The same things were measured in two ways. Each way mixes the same 13 hidden numbers, adds some noise and spreads widely along 7 directions of its own, which tell nothing about the thing.
(in the rows, 128 means zero)
Some things both ways: the first way, then the second way.
[149  80 139 139 162 159 170 124 114 134 119  95 148  99 110 153 161 121
 124 139 127 159 148 158 125 116 150 166]
[127 117 108 133 120 113 124 106  96 141 169  72 150 149 148  81  90  96
 100 112 110 132]

[140 141 143 109 135 136 115 123 114 123 142 128 154 103 142  83 115 148
 105 100 126 119 141 109  95 122 138 128]
[ 85 161  95 165 170  73 126 123 145 158 183 107 135 171  97  72 157 165
 148  99 121 112]

[157  88 124 131 126 111 141  88  95 104 104 102 150  71 122 153 144  98
 126 166 122 114 115 147 119 121 129 132]
[122 136 142 152 121 103 134 128 109 127 147 102 109 155 139 103 133 122
 136 106 160 135]

[149 125 153 133 188 164 128  86 120 138  87 115 152 117 140 126 143 170
 132 121 121  89 130 110 130 110 115 122]
[145 115 137 131 121 134 123 124 168 124 128 177 123 126 155 131 121  97
 144 119 124 112]

[141 115  91 125 133  96 126 110 103  96 128 131 142 109 117 154 143 107
 119 117 165 110 137 162 133 184  87 139]
[ 80  91 140  45 134 116 127  92 153 143 166  87 129  96 126 133 100 143
 101 150  68 139]

[123 156 129 103  83 139 119 110 100 141 114 133 167 173 120 131 122 108
 155 105 129 156 144 160 113 180 116 147]
[123 143 177 194  85 145 113 145 148 111  89 138  94 131 184 143 173 122
 102 155 200 112]

[157 147 134 139 167 153 125 135  98 147 105 119 143 120 118 103 160 165
 124  93 114 130 125 123 138 133 128 135]
[166 104 137 158 129 184 120 107 117 147 103 132 114 132 118 120 129  87
 133 117 116 131]

[160 104 136 117 103 125 122 123 115 149 134 105 134 103 142 122 134 141
 119 114 104 183 128 104  87 119 120 161]
[173 143 131 239 117 160 120 171 138  76  93 166 123 146 136 112 139 142
  96 149 172  86]

[110 112 124 106  84 146 119 121 128 138 142 134 128 178 119 114  80 111
 142 132 105 131 114 124  87 203  70 133]
[138 151 101 176 135 157 129 139 147 142 114 135 165 159  99  98 118 137
 138 123  92 118]

[137  96 107 115 125 131 145 152 113 127 118 130 139 120 139 115 150 119
 125 109 151 147 141 147 123 138 143 157]
[ 92  95 119 105 128 114 129  73 118 142 160 107 139 140 127 104 147 123
  99 130 121 132]

[144 110 118 144 134 116 109 123 124 104 121 112 156  92 111 130 115 138
 109 106 145 128 148 132 113 163 118 125]
[181 129 134 121 123 155 110  99 104 156 101 101 105 121 168  93 144 157
 148 160 173 139]

[180  72 113 148 149 120 125 141 137 122  93 126  89  82 129 128 143 137
 125 132 121 122 119 116 159 129 127 122]
[156 135 158 116 125 149 100  99 110 156 157  82 109 105 126 113  85 127
 155 137 111 141]

[134 101 128 125 105 121 134 130 129 139 115 142 100 130 152 102 114 120
 127 102 109 142 131  97 100 139 137 139]
[ 71 127 148 135 138  98 147 125 173  86 137 156 130 121 149 133 148 101
 137 117 136 129]

[118 106 130 138 125 167 110 146 157 152  60 150  97 180 143 116 118 155
 175  95 117 137 156 114 155 141 135 133]
[ 90 102 152 127  91 111 150 102 137  94 131 108  99 122 169 109 127  98
 108 150 148 168]

[142 116 100 128 108  97 143 100 104  93 173 107 131  76 143 107 105 109
  81 102 136 122 139 100 144 127 172  97]
[173  82 165 118  89 141 108  96 113 195  92 147  99  90 162 138 173 145
 121 146 215 151]

[ 90 143 137 116 107 148 106 172 145 140 134 144 136 164 152  73  95 168
 144  54 128 165 170  98  78 134 148 156]
[119 137 114 184 129 118 124 144 171 121 159 111 137 130 130  96 123 160
 120 147 123 116]

[132 133 123 118 106 119 115 110  90 145 108 133 157 151 136 123 110 130
 144 126 117 122 130 143  77 181 101 157]
[105 146 161 103 110 126 130 107 146 108 117 139 123 134 165 147 132  95
 143 135 138 140]

[107  65 114 142  73 114 145 149 134 101 126 121 100 100  95 137 130  80
 107 110 110 188 166 132 124 140 141 163]
[155 101 136 129 133 154 121 114 130 128 103 102  95 106 162 126 164 115
 118 146 167 129]

[135 140 105 105 118 126  85  96 110 104 117 142 163 111 152 132 143  88
 125 109 169 117 130 163 124 179 101 132]
[101 130 130  99 119 131 143 131 125 127  66 186 146 145 150 139 142 131
 109 127 142 124]

[155 104 130  92 104 148 131 117 129 139 121 126 134 122 153  89 118 136
 118 139 142 116 129 125 130 135 130 123]
[115 136 147 151  97 122  99 105 130 147 144 112 115 134 169 126 143 138
  97 153 157 110]

[109 114 133 116  69 163 112 127 125 158 140 139 108 195 110 133  91 114
 169 121  81 160 137 113 106 182 107 160]
[ 79 150 116 107 167  85 145 131 153 118 168 131 160 155  65 113 133 131
 134  85  82 113]

[101 110 129 137 129 154 104 147 117 136  74 121 161 154 127 131 148 143
 124  76 135 153 171 131 132 133 130 146]
[140 140 109 135 129 131 133 106 126 124 131 139 122 134 129 108 122 124
 109 127  80 145]

[136 118 133  90  96 140 103 158 106 134 108 145 158 133 154  92 137 107
 138 111 136 153 124 144  98 133 133 146]
[153 133 124 188 102 167 121 127  91 122 104 105 131 171 120 116 137  85
 125 125 169 110]

[145 105 134 123 125 120 128 111 127 121  83 115 156  95 146 127 135 135
 127 115 137 140 142 128 116 108 132 130]
[132 120 124 111  98 138 143 109  91 108 129  58 112 120 142 112  99  75
 149 144 151 176]

[120  92 111 131 128 151 126 134 129 107 128 103 141  89 129 136 144 109
 119 120 113 168 137 135 126 103 126 158]
[ 94 135 118  94 159  58 109 108 113 139 165  98 142 132 123 136 113 142
 130 140 128 126]

[151  96 147 112 105 151 120 118 147 144  88 130 127 126 128 112 124 139
 139 139 129 133 124 124 113 152 105 135]
[175  96 113 169 120 163 128 125  97 123 115 122 100 132 158  83 133 161
  96 144 143 106]

[138  96 121 140 123 142 129 113 142 105  91 127 127  75 132 121 159 103
 134 132 149 128 125 149 129 141 134 139]
[126 107 131 104 124 161 155 151  93  92 108  69 138 110 166 126  51  65
 123 114  86 155]

[155  94 119 154 153 140 149 121 128 124 132  81 125  85  92 159 148 151
 121 123 115 166 139 129 146 119 119 151]
[136 119 134  48 140 153 117 102 153 156 123 109 155  99  99 153 110  92
 142 127  96 137]

[139 102 129 146 130 125 120  86 134 102 119 112 112  97 115 152 128 122
 126 120 129 105 144 107 163 125 143 102]
[175 114 138 129 114 159 135 138 127 161 139 105 113 118  95  91 111 138
 149 101 129 140]

[147 101 105 121 111 117 129 128 157 107  97 150  86 113 132 114 114 114
 146 130 125 125 117 131 149 152  98 123]
[157 103 125 163 109 202 135 157 152 137  90 114 111 109 126 126  96  90
 130 138 119 148]

[146  99 137 128 128 145 114 146 154 148  86 130 108 153 133 127 115 153
 154 101 114 162 146 118 139 136 117 132]
[ 96 170 149 119 126 113 114 134 190 127 152 133 139 103 127 147 117 113
 131 128  96 129]

[110  91 118 141 108 115 141  93 116 106 125 111 121 114 119 158 121  93
 117 118 114 138 156 127 123 143 133 140]
[139  97 134  87 125 131 142 145 173 134 117 180 126  89 147 149 114 116
 102 104  94 133]

[146  60 124 144 113 140 128 134 149 136 105 113  84  96 138 103 109 140
  97 128 102 140 140  89 149 122 148 115]
[167 123 149 135 107 142 110 116 129 141  87 172 105 101 191 140 134 125
  97 147 149 143]

Other things, the second way, with their names:
(835): [116 196 144 167 114 144 126 136 177 105 123 112 147 152  96 133 166 125
 157 143 152 122]
(866): [236  85 142 104 102 196  90  76 111 208 130 135  97  97 139  99 113 166
 144 153 150 125]
(1029): [ 89 188 129 184 157  55 107 116 155 113 170 140 103 178 135  93 193 204
 115 143 167  94]
(511): [ 94 170 165 175 140  71 120 110 159 105 172 165 149 146 117 127 169 140
 144 106 140 110]
(50): [ 96 141 120 119 130 125 153 111 150  88 126 108 157 142  97 118 136  93
 133 130 109 148]
(838): [ 73 151 119 156 155  71 131 123 171 152 208 103 113 139 121  95 108 161
 111 104  37 149]
(226): [152  42 107 129 145 114 138  98 120 148 133 162 119 118 128 101 152 159
  70 127 124 128]
(71): [155 136 130 127 122 164 120 148 147 127 124 108 112 105 138 141 105 115
 139 138 126 128]
(639): [112 102  82 183 169 112 137 125 121 117 147 114 117 177  95  68 135 137
  63 122  88 114]
(99): [142 128 114 122 141 150 124 107 113 124 113  91 134 148 146  97 125 130
 130 146 117 123]
(909): [134 101 127 103 144 159 149 129 136  99 121 115 114 111 125 136 112  75
 109 107  75 138]
(1018): [ 54 149 118 118 157  93 154 115 176 111 151 163 161 167 124 105 161 140
 134 101 115 119]
(869): [121 141 117 142 142 159 134 107 151 192 116 146 129 143 121  79 158 201
 147 119  87 132]
(963): [128  51 106  88 131 110 116 122 131 180 162  98 107  75 167 109  76 151
 103 154 120 135]
(655): [ 92 110 139  68 155  91 116 116 156 144 149 142 155 124 121 140 118 177
  87 133  92  95]
(247): [ 81  84 167  71 132  90 111 108 153 140 158 127 153 103 129 154 141 140
 101 131 143  94]
(676): [123 120 126 152 150 110 131 124 120 140 149 135 117 167 101  87 152 173
 107 109 148 109]
(814): [112 130 153 164 141  87 117 141 137 137 137 130 103 121 153 127 164 144
 100 108 138 116]
(60): [105 118 110   4 127 128 133  52 128 165 147  72 138 122  93 128 152  91
 194 137 148 160]
(345): [153  93 129 165 131 119 134 133  98 102 137 122 123 119 108 116 105 135
 114 139 140 131]
(328): [138 108  68 130 169 157 141 145 102 145  74 138 128 151  74 133 131  89
 112 110  95 129]
(805): [ 98 116 146  98 112  77 111 114 144 140 146 120 150  95 142 166 134 109
  75 136 141 133]
(101): [114 111 111 142 141  89 144 121  76 123 131 128 111 149 134 101 124 159
 115 124 127 136]
(195): [122 146 143 167 107 107 120 132 132 110 166  94  96 113 135 126 106 107
 135 138 121 144]
(150): [108  96  97 106 152  98 147 118 143 107 123 149 124 115 156 134 141  58
  80 104 113 140]
(11): [128 164 144 142 114 125 118 141 146 139 149 124 123 115 113 125  81 144
 158 140 108 142]
(1038): [172 104 117 187 137 149 129 138 144 116 119 123 122 134 140  90 135 134
  95 134 135 122]
(93): [ 79 120 132  82 137  73 124 112 123 133 176  62 149 118 125 118  78 159
  87 145  76 147]
(1037): [188 114 136 143  73 175 127 114  99 141  81 164 133 133 118 129 118 136
 115 146 155 140]
(691): [ 40 128 138  58 155 130 159 121 200 101  91 190 176 135 112 174 154  60
 170  99 112 123]
(862): [119 139 130 112 154 117 130 128 169 145 149 176 144 137  81 149 109 135
 101  91  37 127]
(374): [151  63 110 133 153 140 146 142  91  88 126  66 100 132 151  80  88 105
 117 137 140 121]
(466): [133 121 109 139 121 153 166 174 137  82  79 165 152 116 102 159 101  81
 116 110  93 145]
(505): [121 146 119  86 130 173 135 128 140 113 106  74 153 132 142 137  89  44
 153 126  99 136]
(774): [152 131 110  98 159 178 126  99 167 163 100 176 192 155  87 120 147  99
 156  92  96 106]
(46): [105 163 160 140 120 102 127 146 145  97 131 133 138 147 132 133 117 149
  98 130 119 118]
(716): [182 145 137 119 122 186 112 142 156 138 108 131 141 102 162 135  84  89
 145 126 113 126]
(616): [111 112 137 112 143 121 126 106 114 154 137 115  99 135 138  93 138 181
 165 144 157 121]
(744): [141 135 143 151 110 157 118 125 142 133 111 154 154 128 147 135 109 110
 125 130 127 129]
(192): [106 136 162 154  81 150 126 137 145 112 104 107 144 130 148 118 119 162
 107 175 156 127]
(971): [121 119 111 147 152  94 117 126 126 129 124 130  86 113 184 123 142 141
 111 153 146 127]
(10): [191 162 153 171  93 161  82  91  77 170 118 119 118 142 153 109 113 164
 151 162 147 119]
(687): [117 160 102 153 155 104 119 148 168 167 134 124 100 144 103 118 151 151
 125 124 121 134]
(326): [107 118 155 154 116 119 117 135 126 137 122 120 115 139 147 116 111 171
 118 157 154 118]
(220): [110 146 147 170 126 115 109 131 147 123 129 134 115 138 155 129 151 154
  88 146 130 103]
(610): [129  98 124 138 102 160 152 118 103 109  95 136 148 132 146 116 131  69
 132 111 147 137]
(287): [130 153 103  60 137  91 144 139 130  98 131 111 130 114 136 135  77 107
 127 130  85 161]
(494): [ 86 175 143 107 119 116 131 122 134 151 137  92 135 143 118 111 139 164
 151 129 125 136]
(553): [165 148 146 160 117 164 109 126 152 115 123 123 161 130 137 121  97 113
 141 146 109 111]
(87): [113 113 132 165 131 105 137 128 121  73 107 153 157 135 134 135 111 120
  82 146 112 130]
(66): [122 143 125 152 121 132 121 127 157 124 109 136 113 141 160 137 150  67
 117 125 150 133]
(384): [116 205 134 161 151  78 115 172 177 135 159 114 141 137 121 121 130 155
 116 104  99 121]
(425): [104 118 130 151 129 110 147 160 141  69 133 126 112 108 156 141  82  72
 106 126 113 143]
(990): [ 81 147 166 129 123 131 127  87 166 118 159 101 119 147 123 111 151 128
 169 144 129 132]
(379): [ 94 101 149  79 134  98 124 109 120 131 150  73  96 114 160 126 128 135
 126 141 124 123]
(429): [124  83 118 102 124 149 163 115  89 115 129  32 130 110 105  91  94  96
 123 131 112 179]
(750): [144 120 119 141 130 117 125 153 151 142 133 140  97 124 138 122 146 167
 108 131 168 116]
(68): [137 131 125 183 123 172 125 160 135 143  89 130 133 144 121 122 130 119
 105 115 109 105]
(871): [176 126 135 120 101 183 129 135  90 139  90  85 123 117 132 107  82 136
 142 153 139 152]
(836): [161 110 151 135 111 137 138 137  84 106 106  69  91 122 147 105 100 119
 134 143 161 153]
(20): [130 130 157 168  96 122 106 111  82 122 129  78 118 132 160 106 123 141
 140 172 204 128]
(483): [109 158 129 110 147  78 124 154 153 137 126 168 108 103 145 148 134 145
 102 110 113 128]
(940): [109 191 128 161 134 135 121 166 189 108 121 111 152 140 103 147 144 115
 153 138 137 107]
(28): [136 146 134 141  95 138 126  96 123 147 121 147 110 122 158 106 126 132
 130 137 117 161]
(436): [151  80 124 138 142 148 144 137 109 112 107 148 138 137 123 114 109 125
  98 116 123 117]
(131): [162 118 112 152 105 181 139 139 112 137  91 125  94 136 139 102 137 145
 114 142 156 133]
(947): [143  92 124 152 102 168 146 118 112  97 105  94  99 142 128  99 135 118
  99 160 167 142]
(984): [ 76 172 137 128 122 103 133 157 125 143 143  45 121 143 139  92 102 164
  95 123  94 143]
(619): [159  97 144 117  94 100 107  86 101 186 151 124  78  92 158 109 167 213
  93 160 186 142]
(96): [150 100 111 153 136 135 141 143 136 116 132 125 108 124 111 108 124 123
 110 124 133 136]
(678): [217 132 131 208 110 201 128 161 136 124  86 154 137 146 110  85  95 148
 126 131 123 120]
(803): [177  98 165 127 111 139 111 132 115 142 124 161 117  97 146 161  94 114
 105 110 122 123]
(478): [167 151 122 124 108 176 128 131 118 155 116 106 130 130 108 103 117 127
 148 118 136 136]
(857): [152  95 111 136 143 153 132 147 112 133  91 118 122 122 147 120 136 134
 103 126 136 117]
(143): [176 143 125 172 112 159 142 154 120 159  79 152 131 160 114  90 168 175
  88  96 128 125]
(546): [129  73 146  98 107 107 106  85  76 175 173  19 100 110 113 120 110 128
 121 155 152 155]
(182): [126 161 143 151 141 127 129 178 170 115 141 162 191 123 132 123  92 162
 122  92  86  86]
(967): [194  97 101 157  98 160 133 156 129  93 102 143 130 121 113 132  87 100
  90 153 143 126]
(549): [131  95 122  63 100 196 149  70 100 141  87  91 142 133 115 128 136  53
 192 138 154 164]
(337): [ 88 144 116 149 152 125 128 141 222 128 156 160 130 104 124 142 135 107
 118 112  58 121]
(193): [116 142 112 157 128 144 135 120 164 111 127 127 156 151 139  79 119 149
 126 157 119 129]
(646): [121 151 138  79 131 113 123 117 130 135 127 138 137 122 123 165 104  81
 107 103  68 145]
(237): [122 108 140 161 110 124 119 129 110 111 147  82 115 127 152 102  90 127
 102 148 126 118]
(755): [ 69 165 151 123 138  91 113 112 133 144 148  88 147 137 137 120 118 110
 160 126 129 137]
(148): [ 89 116 131 113 146 115 144 115 109 133 100 114 129 138 133 115 139 147
 127 134 117 142]
(627): [141 111 156 138 112 162 126 163 156 135 148 125 161 106 131 141  53  81
 156  90  85 107]
(519): [123 104 108  27 129 149 131 104 119 151 124  34 102  97 123 133  82  84
 148 157  99 178]
(886): [144  37  70  28 142 143 181 106  88 156 121 118 133 102  90  76 100 154
 115 110  95 168]
(738): [ 85 152 126  75 159 115 127 131 190 135 127 160 154 131 119 152 160 125
 120 102 101 101]
(996): [103 174 148 123 148 113  98 155 167 169 145 121 127 127 100 157  92 122
 173 117 105 117]
(235): [165 111 121 124 126 126 131 144 123 143 129 144 116 121 136 128  91 104
 120  99 108 136]
(742): [148 111 125 202 122 165 120 143 123 111 123 107 157 156 114 101 101 124
 110 141 125  98]
(229): [ 61 207 158 106 125  69 106 118 182 130 188  89 136 119 124 150 117 120
 175 141 118 140]
(719): [ 90  99  84 100 133 148 179 147 159  65 105 127 164 176 104 121 127  47
  81  97 104 119]

Some of these things the first way, each followed by its name:
[129 110 129 128 120 120 126 139 112 123 126 125 143 100 112 127 136 115
 108 110 125 171 158 154  77 159 111 179] | (505)
[138 164 117 105 125 143 111 117 104 121 196 131 152 116 149  87 124 139
 119  85 151 109 134 107 115 145 159 130] | (247)
[125 173 138 113 120 157 138  61 101 150 146  98 184 152 127 132 101 161
 127 102 114 128 154 117 114 143 113 134] | (229)
[157 110 132 122 135 136 151 131 170 131 129 147  89 123 135 102  84 136
 150 129 101 148 131 122 107 146 112 138] | (963)
[140  98 144 116 137 169 129 123 150 137  78 130 133 117 165  98 161 129
 133 109 148 133 123 113 139 110 151 116] | (610)
[124 117 123  99 102 134  89 133 148  98 107 127 157 116 140 120 120 129
 141 105 158 142 137 132 124 129 105 126] | (940)
[116 121 132 126 139 166 143 112 129 126 124 145 117 146 138 117 139 100
 161 120 123 119 117 134 121 154 135 137] | (627)
[129 123 144 143 134 155 122 108 156 127  91 103 125  99 101 133 125 169
 126 112 106 159 167 130 148 112 103 151] | (519)
[134  75 118 123 133 119 144 117 139 107  79 121 125  83 149 132 169 107
 114 120 151 144 128 140 130 115 117 142] | (549)
[117  49 100 124  87 132 142 140 113 118 113 126 113 145 143 144 135  78
 140 129 120 142 115 114 134 135 144 135] | (511)
[128 109 129 120 103 158 119  97 120 154 115  94 140 143 154 122 118 156
 136 119 112 143 125 100 123 121 129 133] | (1037)
[148  98 125 146 154 143 137 139 137 139  95 124 118 142 116 144 129 153
 156 113 118 142 147 133 145 142 119 142] | (866)
[130 125 135 133  88 164 126  78 101 172 143  86 139 153 104 152 110 146
 155 144  85 155 132 124 108 167 110 168] | (46)
[140 125 119 130 125 120 114 141 111 119 137 125 159 141 101 125  98 146
 147 111 130 123 137 129 100 176 113 128] | (1038)
[115 133 117 122 119 159 103 114 148 102 105 125 140 122 111 132 112 133
 140 111 119 129 157 138 179 121 110 119] | (687)
[172 107 138 120 133 158 107  98 110 149  82 107 152 136 116 132 118 148
 148 165 107 100 103 133 148 151  89 108] | (646)
[116 138 116 134 123 134  95 107 113 114 135 118 134  93 132  94 140 126
  93  92 135 122 129 116 123 160 120 127] | (148)
[113  94 111 129 125 155 120 116 125 115 139 116 147 146 116 135 119 121
 128 120 141 104 127 116 129 171 105 121] | (553)
[122  79 105 139 113 148 132 141 111 143 107 102 143 152 118 162 144 107
 162 128 101 191 107 148 103 158  92 173] | (87)
[131 108 152 124 110 148 106 118 135 137 103 134 110 120 116 103 120 134
 126 138 103 124 133 119 112 152 105 137] | (379)
[123 109 136 119  91 152 119 104 133 136 177 114 120 118 149  88 101 132
 122 119 130 123 125  87  81 158 152 131] | (182)
[127 110 152 116 102 155 126 144 157 163 101 126 124 169 129 113  88 173
 163 112  99 172 155 113  96 135 114 154] | (60)
[133 100 122 137 141 156 133 125 148 132 110 122 111  90 159  97 147 163
 127 111 145 121 146 107 137 103 163 150] | (1018)
[128  77  95 135  85 125 146 122 109 117 133 120 105 126  98 183 145  65
 160 147 104 175 139 168 139 157 124 186] | (676)
[127 118 132 129 106 124  72 139 131 113 102 134 125 108 117 122 132 118
 129 108 148 151 160 165 129 173 127 136] | (984)
[128 106 131 146  98 151 130 150 157 142 101 123 106 154 104 131 118 141
 178 107 111 180 141 126 128 160 128 147] | (429)
[174 168  94 105 171  82 109 114  65  89 138 131 221  83 165 104 141 131
 113  97 201  71 107 156  94 163 122 109] | (744)
[100 109 140 124 101 160 145  75 113 137 104 104 141 148 126 140 131 114
 114 108 100 142 155 105 143 112 131 131] | (195)
[145  98 120 139 102 165 141 117 139 150 132 118  93 120 120 119 124 130
 158 152  90 141 106 111 126 147 122 153] | (436)
[147 107 105 121 124 169 121 102 135 114 158 124 107  85 120  99 134 136
  80 129 131  77 138  92 198 121 133 115] | (639)
[107 146 124 133 111 153 141  92 102 158 132 121 132 170 116 122 126 151
 137 102 107 118 145 114 115 173 107 161] | (990)
[157  78 139 131 145 161 140 115 154 125  88 111 110  77 131 112 138 150
 101 139 115 123 143 109 178  82 144 116] | (66)
[129 106 105 100  83 112 106 139 111  95 121 140 128  96 119 124 139  60
 100 119 104 179 121 154 115 148  80 153] | (328)
[138 137 133 106 107 155  93 140 123 146 110 134 149 136 142  80 120 160
 135 109 140 120 132 121 122 148 124 127] | (220)
[125 148 134 117 113 150  90 137 139 166 128 127 128 156 159  92 111 186
 157  82 138 161 143 115  93 165 125 151] | (192)
[123 121 132 131 105 186 150  88 152 146 100 122 118 134 137 123 135 129
 153 116  97 149 146 109 158 108 144 145] | (425)
[138  88 129 132  99 118 115 126 122 122  85 119 126 124 112 171 125  84
 143 123  95 203 149 161 120 146 110 156] | (483)
[133 133 132 125 141 155 115  79 108 118 103  99 172  61 158  98 167 139
  97 116 142 109 121 113 130  89 140 124] | (101)
[157  90 117 133 129 151 142 116 135 130  84 103 142 122 124 161 151 122
 183 146 107 158  92 136 137 115 101 140] | (345)
[128  94 137 124 114 170 120 116 157 134  79  93 147 131 125 148 142 169
 166 125 141 153 139 127 154 101 115 135] | (835)
[ 94  98 120 114  61 126 135  86 115 117 125 104 137 124 140 141 126  78
 114 113 102 177 131 114  98 131 113 147] | (466)
[163  71 116 118  99  70 159 129  86 108 144 121 136  92 112 143 107  70
  80 134 101 160 139 136  81 155 120 148] | (150)
[149  70 153 133 144 173 121 146 129 176  46 100 135 143 132 133 152 156
 156 149  96 178 105 145 109 135  89 154] | (10)
[132 124 127 127 122 142 119  94 131 145 104 116 121 136 150 136 120 142
 141 106 103 150 138 114 124 128 115 142] | (11)
[180 153 138 128 152 144  91  89 137 139  95 108 163 103 129 123 123 185
 157 126 143 112 112 130 124 155  91 113] | (871)
[150  98 134 114 145 143  93 159 144 127  77 156 118 128 152 108 144 131
 150 111 140 131 124 137 128 142 114 128] | (237)
[155 123 136 128 161 133 115 106 112 144  58 118 165 141 148 129 137 160
 131 108 145 112 134 136 128 152 105 107] | (28)
